The rows come from 5 hidden closed curves, with some noise, and rows from the same curve form a group. Each curve winds through 6 dimensions. The rows are also pushed far along 4 directions, which tell nothing about the answers.
(in the rows, 128 means zero)
Known rows, each followed by its group:
[125 126 139 128 132 138 146 134 146 122 110 133 128 121 118 109 129 128
 129 121] => (1)
[161 116 140 117 112 130 162 157 149 131 147 154 148 104 136  98 104 122
 135 101] => (0)
[157 158  70 186 106 113 140 133 167  72 122  95 111 141 156 131 156 135
 174 123] => (3)
[159 121 115 125 112 132 160 130 156  94 120 125 122 132 129  92 131 113
 159  92] => (3)
[148 125 154 103 122 121 130 156 127 130 137 143 153 108 148 118 106 133
 123 124] => (4)
[110 115 128 126 135 122 127 137 140 113 110 126 137 124 141 113 128 118
 119 126] => (1)
[142 141 130 111 126 144 109 119 108 147 127 121 139 132 124 134 123 136
 136 124] => (2)
[ 85 123 105 178 155 108 161 114 139 125 128 117  92 140  80 152 148 136
 142 176] => (1)
[112 145 118 124 134 105  73 117 111 128 141 103 127  99 181 169 138 148
  84 116] => (3)
[138 124 130 132 114 123 117 136 125 136 143 130 133 131 142 135 130 136
 121 134] => (3)
[123 110 146  87 144 133 139 122 106 131 122 147 130 125 105 109 108 107
 130 111] => (3)
[ 72 147 137 132 161 136  82 119  83 164 120 139 115 136 128 174 107 124
 111 170] => (1)
[153 164 130 164  72 175 133 127 151 153 124 130 107 169 135 124 132 138
 158 129] => (1)
[ 89 128 149 141 154 148 110 140  91 176 142 160  94 145 113 172  99 136
 122 173] => (4)
[140 140 129 116 106 122 135 109 132 103 114 103 138 138 133 129 153 127
 126 125] => (4)
[136 176 101 168 104 165  79 119 136 167 122 119 143 128 187 158 135 148
 122 101] => (2)
[120 120 123 133 124  56 162 123 147  74 134 116 134 114 126 123 164 114
 117 147] => (1)
[125 123 126 104 146 117 101 127  93 149 149 133 136 114 136 146 105 127
 125 125] => (2)
[195 123 129 147  72 148 159 163 174 139 150 137 151 129 128  83 123 135
 159 112] => (2)
[ 86 123 153 143 157 157 102 141  89 182 144 157  85 151 111 174 107 147
 117 171] => (4)
[119 120 118 129 138 139 118 132 126 121 119 138 119 145 127 121 120 114
 130 124] => (4)
[154 128 110 160  73 176 147 135 145 163 146 143 111 176 132 131 115 117
 166 135] => (0)
[147 114 127 128 134 131 175 130 130 124 139 137 118 140  69 107 124 122
 167 139] => (1)
[130 148 101 123 141  63 121 110 133  73 123  84 167  85 157 140 159 136
 113 126] => (4)
[145 111 100 152 101 107 169 136 174  61 117 104 105 153 127 106 156 115
 156 129] => (0)
[123 141 116 167 113 128 123 125 141 130 122 125 121 154 132 144 159 136
 135 143] => (3)
[144 128 131 112 115 135 121 124 110 134 132 122 135 138 129 134 126 132
 132 132] => (3)
[117 157 117 124 132 134  70 120  91 158 143 128 134 119 169 174 115 140
 107 127] => (0)
[140 129 127 105 127 126 136 115 132 107 116 119 134 126 129 110 135 118
 137 101] => (3)
[129 147 122 151 136 150  94 146 119 158 134 142 122 129 144 143 102 137
 133 136] => (1)
[167 142  78 155 110  69 128 117 165  46 136  66 117 114 162 134 190 151
 134 107] => (0)
[142 140 124 140 113 177 105 139 130 141 119 130 103 160 148 131 114 132
 142 115] => (0)
[150 150 123 119 124 131 111 126 121 132 127 109 149 114 145 134 131 147
 134 119] => (4)
[138 120 122 119 112  92 127 132 153  97 122 106 169 104 160 109 138 120
 119 121] => (1)
[ 83 110 129 145 159  87 150 132 109 111 139 143 107 137  95 152 128 109
 123 179] => (4)
[140 131 149 112  99 186 132 126 121 175 135 136 111 138 125 131  92 132
 129 126] => (3)
[111 117 108 170 130 116 141 122 124 122 140 120  87 167 100 157 156 137
 135 169] => (3)
[132 125 138 141 130 122 132 149 139 120 136 124 106 125 119 126 125 143
 135 149] => (2)
[106 109 121 124 150  89 163 119 124 115 137 138 148 109 112 133 130 107
 123 134] => (2)
[118 136 122 140 150 123 117 134 116 135 139 143 120 108 145 148 116 136
 116 122] => (0)
[119 108 147  89 134 138 154 127 109 134 124 155 143 135 117 120 102  95
 121 124] => (0)
[ 93 125 131 152 125 107 142 116 133 126 129 130 117 133 119 151 142 125
 108 160] => (4)
[ 45  83 139 121 195  99 135 120  83 117 125 150  78 153  77 157 128 108
 104 185] => (0)
[135 107 145 104 136 106 114 146 116 150 152 147 165  97 132 117 115 129
 100 120] => (2)
[128 146 117 156 113 128 115 139 130 126 134 128 120 137 150 150 125 129
 135 145] => (4)
[112 137 132 141 123  91 128 122 129 114 134 124 125 120 137 141 144 128
 111 146] => (1)
[126 125 101 145 137 107 108 125 123 127 151 122 122 126 138 152 143 136
 122 129] => (2)
[128 129 114 145 123  90 145 134 141  87 133 120 130 128 135 132 141 116
 134 148] => (4)
[134 146 115 145 125 116 115 137 137 118 129 120 141 117 157 134 124 127
 135 132] => (1)
[131 122 119 143 116 130 124 122 138 127 133 121 111 139 132 134 150 135
 124 119] => (2)
[118 134 125 138 112 156  99 123 103 175 147 141 118 155 142 164 108 124
 126 138] => (0)
[155 128 136  88 123 146 124 131 105 143 137 138 144 124 121 114  99 117
 149 112] => (3)
[150 129 130 141 104 193 138 141 140 164 128 160 102 161 121 104  93 118
 171 104] => (3)
[162 150 137 106 105 108 122 138 145  97 119 103 172  92 162 105 121 128
 141 117] => (0)
[118 131 138 104 141 132  94 118  90 146 132 125 129 135 129 156 123 138
 110 141] => (3)
[149 105 154  85 128 141 166 137 107 156 148 155 146 135  74 102  90 107
 161 137] => (2)
[138 138 109 162 122 153 148 140 128 149 147 147 105 148 113 139 110 133
 161 140] => (0)
[129 104 117 125 141  60 134 135 140  64 142 119 125 107 136 122 158 121
 104 120] => (1)
[144 126 101 156 107 124 169 107 150  91 123  99  94 169  95 130 174 136
 158 141] => (4)
[156 163 109 144 101 183  82 125 132 165 117 130 139 148 171 136 134 144
 131  89] => (2)
[159  80 124 151 110 114 247 158 176  99 156 163 114 135  60  77 118 103
 176 136] => (0)
[112 140 104 163 142 101 130 133 136 102 130 118 118 126 131 147 137 128
 140 151] => (1)
[112 117 117 150 142  95 176 127 148 109 123 135 147 120  96 118 149 117
 129 144] => (2)
[141 170 138 133  98 179 107 124 128 160 106 123 137 142 157 139 117 140
 141 127] => (4)
[107 112 108 148 151  93 134 127 131  88 138 115  83 132 126 149 148 132
 121 138] => (2)

New rows, each followed by its group:
[121 118 112 165 131 120 183 130 166  91 110 120 101 139  98 111 152 126
 147 137] => (1)
[135 129 120 135 146 137 118 138 121 129 135 133 115 134 115 127 119 137
 141 127] => (1)
[126 121 104 144 106 125 150 119 139 111 131 127 118 157 139 141 142 112
 134 131] => (0)
[135 147 131 121 104 127 148 116 137 111 109 113 143 134 131 126 143 122
 136 131] => (4)
[114 116 158  85 127  77 131 126 121 108 130 131 170  88 152 122 132 114
  76 126] => (4)
[167 136 174  74  90 192 113 152 126 165 110 157 178 125 158  75  75 107
 139  93] => (1)
[100 101 143 118 153  80 161 127 116 104 137 128 120 129  76 125 128 108
 138 182] => (0)
[136 119 126 121 120 120 163 129 137 134 138 141 154 115 124 117 117 111
 143 120] => (2)
[105 129 125 148 141 109 131 136 120 117 135 132 109 134 124 156 125 127
 126 163] => (4)
[137 144 132 111 104 125 129 106 126 116 113 109 144 135 137 128 145 126
 122 126] => (4)
[105 116 114 105 148  68 119 121 117  69 125 121 148 107 146 128 138  99
  92 130] => (4)
[140 166 122 158 112 157  45 135 126 171 134 115 129 121 187 158 136 173
 104 117] => (2)
[175 139 118 134 105 142 149 133 148 124 131 117 134 135 111 105 131 136
 167 114] => (1)
[128 114  95 130 150  85 150 117 139  76 117 116 146 121 129 125 166 117
 122 109] => (2)
[133 114 123 104 120  95 136 127 119 112 145 129 156 117 141 134 125 109
 116 128] => (0)
[162 156 126 124 111 148 112 131 128 142 130 112 151 115 152 131 124 152
 146 113] => (4)
[136 126 139 103 113 142 144 127 133 114 119 113 129 122 141 126 121 130
 113 120] => (3)
[130 111 109 150 126  97 140 125 134  89 145 116  90 152 114 129 161 132
 131 134] => (1)
[116  93 150 107 147 123 142 143 115 138 146 153 111 124 106 120 101 114
 122 135] => (2)
[168 129 124 143 101 146 168 157 162 131 143 148 132 123 130 104 110 124
 157 109] => (0)
[160 127 115 162 100 124 136 146 161 123 143 121 133 130 131 115 148 144
 142 126] => (2)
[142 133 129 146 112 147 150 135 159 148 123 128 144 122 119 109 122 132
 154 132] => (1)
[108 118 160 108 122 113 138 127 122 141 132 144 153 110 133 125 117 115
  98 141] => (4)
[144 130 117 132 102 122 128 126 143 123 148 115 119 115 147 135 125 137
 125 113] => (3)
[151 112 108 146 112 133 172 140 161  83 120 121 101 159 113 100 136 114
 162 125] => (0)
[160 131 109 149 102 149 140 143 171 126 126 123 140 121 141 100 126 131
 147  99] => (4)
[ 90 119 160 113 144 139  94 131  88 174 136 147 117 139 109 146  97 121
 119 171] => (0)
[132 177 131 122 122 135  69 129 118 135 112 101 147 103 179 144 116 147
 122 129] => (0)
[123 140 156  93 146 100 127 137 124 112 114 124 165  82 139 116 106 122
 114 130] => (0)
[124 155  86 186 135 147 112 111 127 131 128 105  69 167 110 167 153 157
 158 144] => (1)
[170 109 124 106 109 106 175 151 168  69 124 132 150 109 143  70 125 101
 148  90] => (3)
[ 72 109 152 106 189 129 115 110  71 164 136 143 104 134  76 170 115 136
 110 170] => (4)
[141 107 153 106 126 103 168 152 131 110 143 147 151 112 119 109 110 116
 134 140] => (4)
[111 113 139 124 152 100 138 142 114 113 137 133 116 120 119 146 129 136
 115 156] => (4)
[124 106 108 101 161  48 163 112 119  59 139 102 138 106 102 132 150 115
 134 141] => (2)
[159 146 135 148  76 136 156 135 155 129 132 133 130 144 133 109 133 121
 152 130] => (1)
[135 115 116 182  87 168 163 149 172 152 132 137 106 172 104 105 124 116
 175 152] => (1)
[143 132 132 136 112 137 160 129 157 110 111 124 119 136 121 103 140 130
 142 115] => (1)
[139 139 131 124 115 114 135 138 137 115 125 130 155 117 137 113 116 114
 145 137] => (1)
[117 138 112 136 127  87 116 127 127  88 129 119 135 121 156 143 141 116
 112 141] => (4)
[169 123 142 122  84 147 127 150 138 153 149 140 146 131 144 112 110 133
 134 117] => (3)
[130 118 144 105 128 135 149 120 118 128 120 136 135 143 102 111 129 114
 137 126] => (3)
[ 94 153 117 144 123 168  56 112  84 187 137 139 108 156 171 194 113 139
  97 139] => (0)
[169 124 162  73  87 138 102 152 137 127 123 129 185 101 187  86  97 112
 112  91] => (0)
[103 122 129 111 156 121 127 113 106 119 123 137 108 132 111 131 122 114
 125 120] => (3)
[ 92 136 114 185 142 162 126 130 133 171 128 139  85 152 111 160 123 144
 138 159] => (4)
[150 118 123 136 112 108 127 145 145 106 146 131 120 127 140 112 140 130
 127 111] => (1)
[172 181 136 123  87 216  54 129 112 204 123 118 137 142 183 147 108 171
 139  96] => (4)
[121  87 147  81 140  96 154 132 118 130 142 158 178 100  98  86 101  82
 111 125] => (4)
[166 138 123 157  78 122 142 150 168 116 143 130 130 130 152 108 139 131
 147 118] => (1)
[153 141 120 145  80 162 147 114 143 135 120 115 115 170 113 123 144 133
 157 133] => (4)
[138 122 116 121 117 123 115 127 142 124 128 126 152 113 146 106 124 115
 120 100] => (4)
[153 140 155  73 125 143  98 129 107 148 127 121 170 104 152 124 116 139
 114 104] => (4)
[123 120 132 108 132 115 154 123 120 132 138 135 144 113 122 130 112 112
 137 128] => (2)
[180 135 130 142  72 176 162 145 164 173 137 157 167 134 135  92 101 116
 166 101] => (2)
[178 144 118 151  57 159 120 143 172 118 125 106 126 154 170 107 134 130
 161 113] => (0)
[121 149  91 185 133 137 132 108 131 129 127 106  83 163  96 160 156 151
 162 155] => (1)
[117 100 154 111 165 150 144 145 100 167 146 177 111 141  61 114  85 116
 148 146] => (1)
[122 141  94 173 115 128 132 116 136 134 134 121 116 147 117 145 138 124
 147 151] => (4)
[ 84 124 142 113 176 109 116 117 112 120 104 133 121 110 121 143 132 131
  92 130] => (1)
[132 125 150 121 113 144 159 124 125 171 149 154 135 124  99 117  96 115
 150 135] => (3)
[175 129 157  85 102 191 127 162 129 178 127 174 182 116 153  83  64 106
 148  80] => (2)
[134 122 110 122 135 113 125 125 115 128 150 127 129 125 124 141 120 123
 142 127] => (2)
[179 129 130  99 122 115 131 158 142 101 128 128 170  90 151  88 113 126
 140  86] => (1)
[100  98 130 138 144 136 155 133 124 119 126 146  82 169  87 128 121 108
 143 155] => (0)
[148 134 117 162 106 119 155 147 153 102 137 121 112 141 136 132 143 136
 153 144] => (4)
[102  89 145 122 156 108 133 136 102 130 152 161  95 144  89 131 122 115
 115 150] => (1)
[118 102 145 125 116 143 140 142 128 135 131 146 110 155 111 112 111 109
 138 145] => (0)
[161 135 141  78 122 119 108 122 119 120 120 114 190  99 151 108 135 132
 111  91] => (2)
[ 96 131 156 120 149 137 109 132  95 165 133 141 121 132 104 143  94 125
 130 171] => (0)
[ 93 117 130 125 154 126 113 125 119 114 106 127 119 130 134 132 130 120
 107 138] => (1)
[123 127  99 194 130 114 148 138 158  93 133 102  58 154 105 143 157 149
 158 163] => (2)
[116 117 125 127 125 112 122 129 131  97 120 118 117 137 142 132 135 116
 119 137] => (0)
[128 157 125 123 120 172 105 114 110 154 113 128 121 151 144 150 113 132
 132 119] => (0)
[104 157 150 143 129 188  79 137  94 214 129 163 120 152 133 156  76 129
 137 158] => (1)
[148 122 131 124 137 142 136 149 124 139 137 143 124 130 110 111 110 131
 151 120] => (1)
[158 132 130 118  98 112 172 120 149  98 125 103 139 120 115 108 139 123
 157 127] => (2)
[124 117 139 104 134  96 170 114 125 107 130 116 132 118  96 124 129 117
 140 149] => (2)
[139 130 138 115 111 155 144 128 122 168 142 146 141 128 126 127  93 115
 159 127] => (2)
[100 115 115 175 120 133 134 119 133 148 135 128  94 169  99 144 139 125
 146 173] => (1)
[136 128 161  88 124 104 112 139 120 139 132 142 190  89 158 110 118 119
 101 112] => (3)
